There are 6 hidden switches. A switch that is on adds its own fixed numbers to the row, and there is some noise. The rows also spread widely along 6 directions, which tell nothing about the answers.
In the rows, 128 means zero.
Known rows, each followed by its switches (1 for on, 0 for off):
[118 181 144 111 105 122 132 104 194 163  79  90 157  89 101 123 177  86
 155 169 160  92 118 149 130 128 120  92 108 127 129 201  40  84] : 0 1 0 0 1 1
[107 135 118 115 144 148 127 159  77 151  91 112 140 123 125 170 104 102
  88 127  80 163 104 159 123 133 124  84 147 147 136 170 107 151] : 0 0 1 0 0 1
[128 147 134 134  94 104 131 114 177 167 107  98 158 133 100 128 149 116
 134 167 132 105 129 157 139 139 107  90 131 134 141 177 104 110] : 0 1 1 0 0 0
[108 150 132 121 162 151 115 144 126 157 107 111 125 115 137 162 110  78
 120 137 109 172 113 155 105 129 118 111 149 116 125 155 104 140] : 0 0 0 0 0 1
[116 106 128  85  75 145 161 142  61  89  40  83 130  95 149 103 130 138
 124 109 119  83  87 133 144 157 149 127  85 181 127 181  59  91] : 0 0 1 0 0 0
[116 135 138 141 113  86 124 108 153 134 136 117 119 162 123 109 126 127
 131 148 109 127 123 141 130 140  98  99 159 144 165 133 134 126] : 0 0 1 1 0 1
[119 120 133 112 116 120 115 112 158 141 109 117 151 135 121 128 127 118
 122 146 118 108 115 151 113 151 122 107 135 136 136 143 135 111] : 0 1 1 0 1 0
[141 205 165  98 125 126 122 117 173 196 108 105 138 135 127 140 126  95
 149 198 152 120 150 168 127 148  89 107 139 137 134 165  85 105] : 1 1 0 0 1 0
[129 159 153 142 139  85 103 104 195 150 165 115 136 165 130 117 100 110
 129 160 112 125 114 172 141 146  69 127 153 133 136 124 177 129] : 0 1 1 0 1 0
[118 154 147 146 140 104 123 120 184 152 141 115 130 131 130 107 113 105
 154 139 138 133 127 154 131 140  96 131 138 125 137 127 147 112] : 0 0 0 0 1 0
[ 93  91 131 141 131 126  91 108 172 124 123 129 140 153 122 145 129 106
 114 133 102 137 106 147  95 151 132  95 149 108 120 139 144 125] : 0 1 1 0 0 1
[147 177 142  92 104 123 144 126 113 158  90  84 132 127 130 143 117 107
 114 177 122 112 112 164 150 154  89 118 133 167 140 174  82 122] : 0 1 1 0 0 0
[ 94 120 132 141 165 113  94 113 182 146 149 138 133 144 114 126 116 115
 124 125 108 148 136 145  95 129 121  93 167 105 153 116 165 133] : 0 0 0 1 1 1
[116 135 145 102 114 119 109 110 146 117 102 115 134 142 136 128 124 117
 111 147 114 109 100 151 121 154 116 115 127 144 134 139 115 113] : 0 1 1 0 1 1
[121 125 126  81 122 132 129 126 110 131  68 109 128  90 129 120 138 108
 125 128 129 111 110 137 109 141 160 115 119 154 132 161  85  95] : 0 0 1 1 1 0
[110 148 117  93 123 165 158 159  57 155  75  91 190 131 121 142  96 165
  82 119  86  92 125 166 170 133 108  54 115 188 159 207  92 145] : 1 0 0 0 1 0
[135 149 129  88 138 127 115 114 135 176 105 122 151 134 103 151 116 124
  92 173 106 122 140 158 104 148 119  80 163 148 164 147 121 126] : 0 1 1 1 1 0
[120 162 113  99 128 120 124 108 100 111 117  66 155 125 114 130 126 117
  87 131  84  79  65 167 175 117  92 101 106 177 131 232  73 144] : 0 1 1 1 0 1
[124 148 152  91 108 143 125 114 140 125  89 104 118 123 146 136 130 101
 127 161 131 124 113 145 107 159 112 130 131 137 136 149  85 106] : 0 1 0 0 0 1

New rows, each followed by its switches (1 for on, 0 for off):
[124 124 143 104  94 119 127 110 111 106 109 105 122 163 146 124 107 141
  94 154 100 110 105 147 135 165  97 115 142 168 155 138 118 128] : 0 1 1 0 0 1
[115 127 130 128 139 115 123 109 144 104 135  95 122 122 136 101 115 113
 140 111 118 112  99 145 132 135 110 147 123 132 123 162 130 119] : 0 0 0 1 0 0
[127 137 128 118 115 110 133 125 119 150 103 108 128 130 121 129 121 122
 123 148 115 129 129 147 124 143 123 102 148 154 158 152 115 125] : 0 0 1 1 0 0
[105 133 143 139 145  98 106 118 137  91 144 106 117 143 149 101  96 104
 124 106  95 123  60 160 152 128  94 143 117 144 108 146 139 129] : 0 0 1 0 1 1
[104 114 132 120 102 129 134 138 107 128  75 116 126 130 134 130 130 112
 121 133 111 137 112 139 116 146 136  97 133 143 138 146  99 113] : 0 0 1 0 0 1
[ 92 108 133 159 168 110  88 132 152 148 155 154 133 173 129 147  79 117
 102 127  78 176 119 159 101 141 108  92 184 113 147  93 200 151] : 0 0 1 0 1 1
[123 169 141 146 142  97 115 129 177 178 128 116 132 119 118 129 122  80
 154 157 130 151 118 160 127 127 103 115 142 120 124 142 128 114] : 0 0 1 0 1 0
[105 136 116 135 135 137 146 144 139 178  98 110 185 112  93 146 128 135
 119 123 115 122 139 157 139 120 122  60 135 134 156 177 124 132] : 0 0 0 0 1 0
[163 207 164 113 136  77 126  91 187 168 173 106 117 168 125 113  89 134
 124 197 126 114 148 169 156 151  38 132 174 161 181 118 160 127] : 0 1 0 1 1 0
[ 88 119 127 142 128 135 111 113 158 133 130 105 171 166 110 137 125 134
 110 126  95 102 116 161 139 133 101  68 128 130 128 198 124 146] : 1 1 0 0 0 1
[125 154 140 119 142 109 105 116 161 150 133 106 145 132 125 136 110  97
 122 155 113 121 102 169 124 139  98 122 137 133 119 150 141 125] : 0 1 1 0 1 0
[140 170 145  89 121 110 115 105 120 137 117  99 112 147 134 136 115 109
 102 179 105 120 112 154 126 150  89 121 154 164 154 155  98 128] : 0 1 1 1 0 1
[122 150 112 101 112 153 176 155  37 108  92  61 169 116 131 128  83 167
  79 100  77  84  83 169 209 124  83 100 104 206 155 214  98 158] : 0 0 0 0 0 0
[147 209 136 109 132 119 142 118 146 169 130  78 169 128 111 133 104 127
 107 164 115  96 112 183 185 127  54 102 132 170 155 194 109 139] : 0 1 0 0 1 0
[111 108 161 134 104 116  94 110 215 192  98 156 124 166 122 149 158  87
 166 196 155 153 180 138  50 174 150  87 164  81 128 112 134  88] : 1 1 1 0 0 0
[127 198 146 104 156 117 117 123 142 155 125  88 133 117 130 118 116  91
 144 147 128 117 112 164 145 123 101 124 113 146 114 196  86 118] : 1 0 0 1 1 0
[102 149 137 149 104 114 147 133 162 174 113 108 178 146 101 112 134 147
 141 136 128  97 150 156 156 130 105  60 120 149 155 180 114 115] : 1 0 0 0 1 0
[122 141 119 120 172 120  95 114 154 181 150 127 166 157  97 165 100 124
  87 153  82 142 137 173 112 135  99  75 182 133 159 136 176 157] : 0 1 1 1 1 0
[118 145 119  72 100 151 158 126  62  84  59  59 132  86 133 106 133 130
 104 105 113  73  79 139 159 128 131 116  81 192 141 216  29 112] : 0 0 0 1 0 1
[119 139 149 140 123 108 104 109 175 160 129 133 121 167 126 149 128 104
 119 178 115 155 134 152 101 159  98 100 176 116 153 114 144 128] : 0 1 1 0 0 1
[ 99 125 133 164 128 105 112 126 159 130 136 113 134 145 126 123 120  99
 130 123 105 143 100 147 128 130 109 105 138 122 123 150 137 131] : 0 0 1 0 0 1
[109  99 142 121 157 136  97 138 106 106 123 125 101 140 170 139  78  93
 119 111  91 168  92 152  99 157 123 157 148 130 100 111 164 131] : 0 0 1 0 0 0
[117 151 154  99 150 111  93 119 134 131 113 119 108 133 153 118 108  83
 142 142 122 130 106 152 102 144 129 140 127 141 101 144 113 102] : 1 0 1 1 1 0
[117 151 132 123 171 126 109 143 126 162 115 117 135 112 129 154  96  79
 122 133 103 163 101 168 111 131 121 118 143 125 110 147 134 133] : 0 0 1 0 1 0
[121 148 127 174  80  83 158 132 163 182 113  95 170 138  83 113 150 139
 141 149 123 106 137 155 172 124  98  58 129 148 161 183 111 124] : 0 0 1 0 0 0
[134 171 153 121 157  90  89  90 166 127 165 103  98 155 139 132 105  80
 119 166 104 137  89 165 120 142  75 146 160 131 127 142 132 137] : 0 1 1 1 0 1
[ 72  79 133 146 131 117  72 101 189 112 144 139 161 179 121 122 129 124
 122 113  92 110 106 151 103 143 130  78 127 109 114 145 164 122] : 1 1 1 0 1 1
[ 95 120 128 146 137 110 111 123 139  83 127  87 128 123 143 108 122  85
 137  93 101 118  51 153 149 120 113 138  96 134  87 183 105 124] : 0 0 1 0 0 1
[ 89 114 142 120 130 157 113 138 124 146  92 132 131 147 137 152 117 110
 121 133 114 156 141 142  88 152 140  83 147 120 132 146 112 123] : 1 0 0 0 0 1
[138 189 127 143 106  78 142 110 169 148 146  66 185 140  89 104 127 138
 123 149 108  64  88 183 212 118  56  89 105 176 150 213 107 132] : 0 1 1 0 1 0
[107 138 138 136 108 108 126 130 161 171  90 133 139 136 107 131 141 113
 129 156 126 138 137 146 109 141 127  70 149 128 157 133 113 109] : 0 0 1 0 1 1
[123 205 160 138 121  90 120 130 162 182 116 108 133 140 122 127 130  82
 149 178 132 136 123 163 142 128  90  90 125 137 126 174  79 110] : 1 0 1 0 1 1
[112 109 125 119 107 136 157 137  90 105 102  91 145 135 138 111  99 156
 109 106 100 104 105 149 161 149 107 115 119 169 149 161 130 131] : 0 0 0 0 0 0
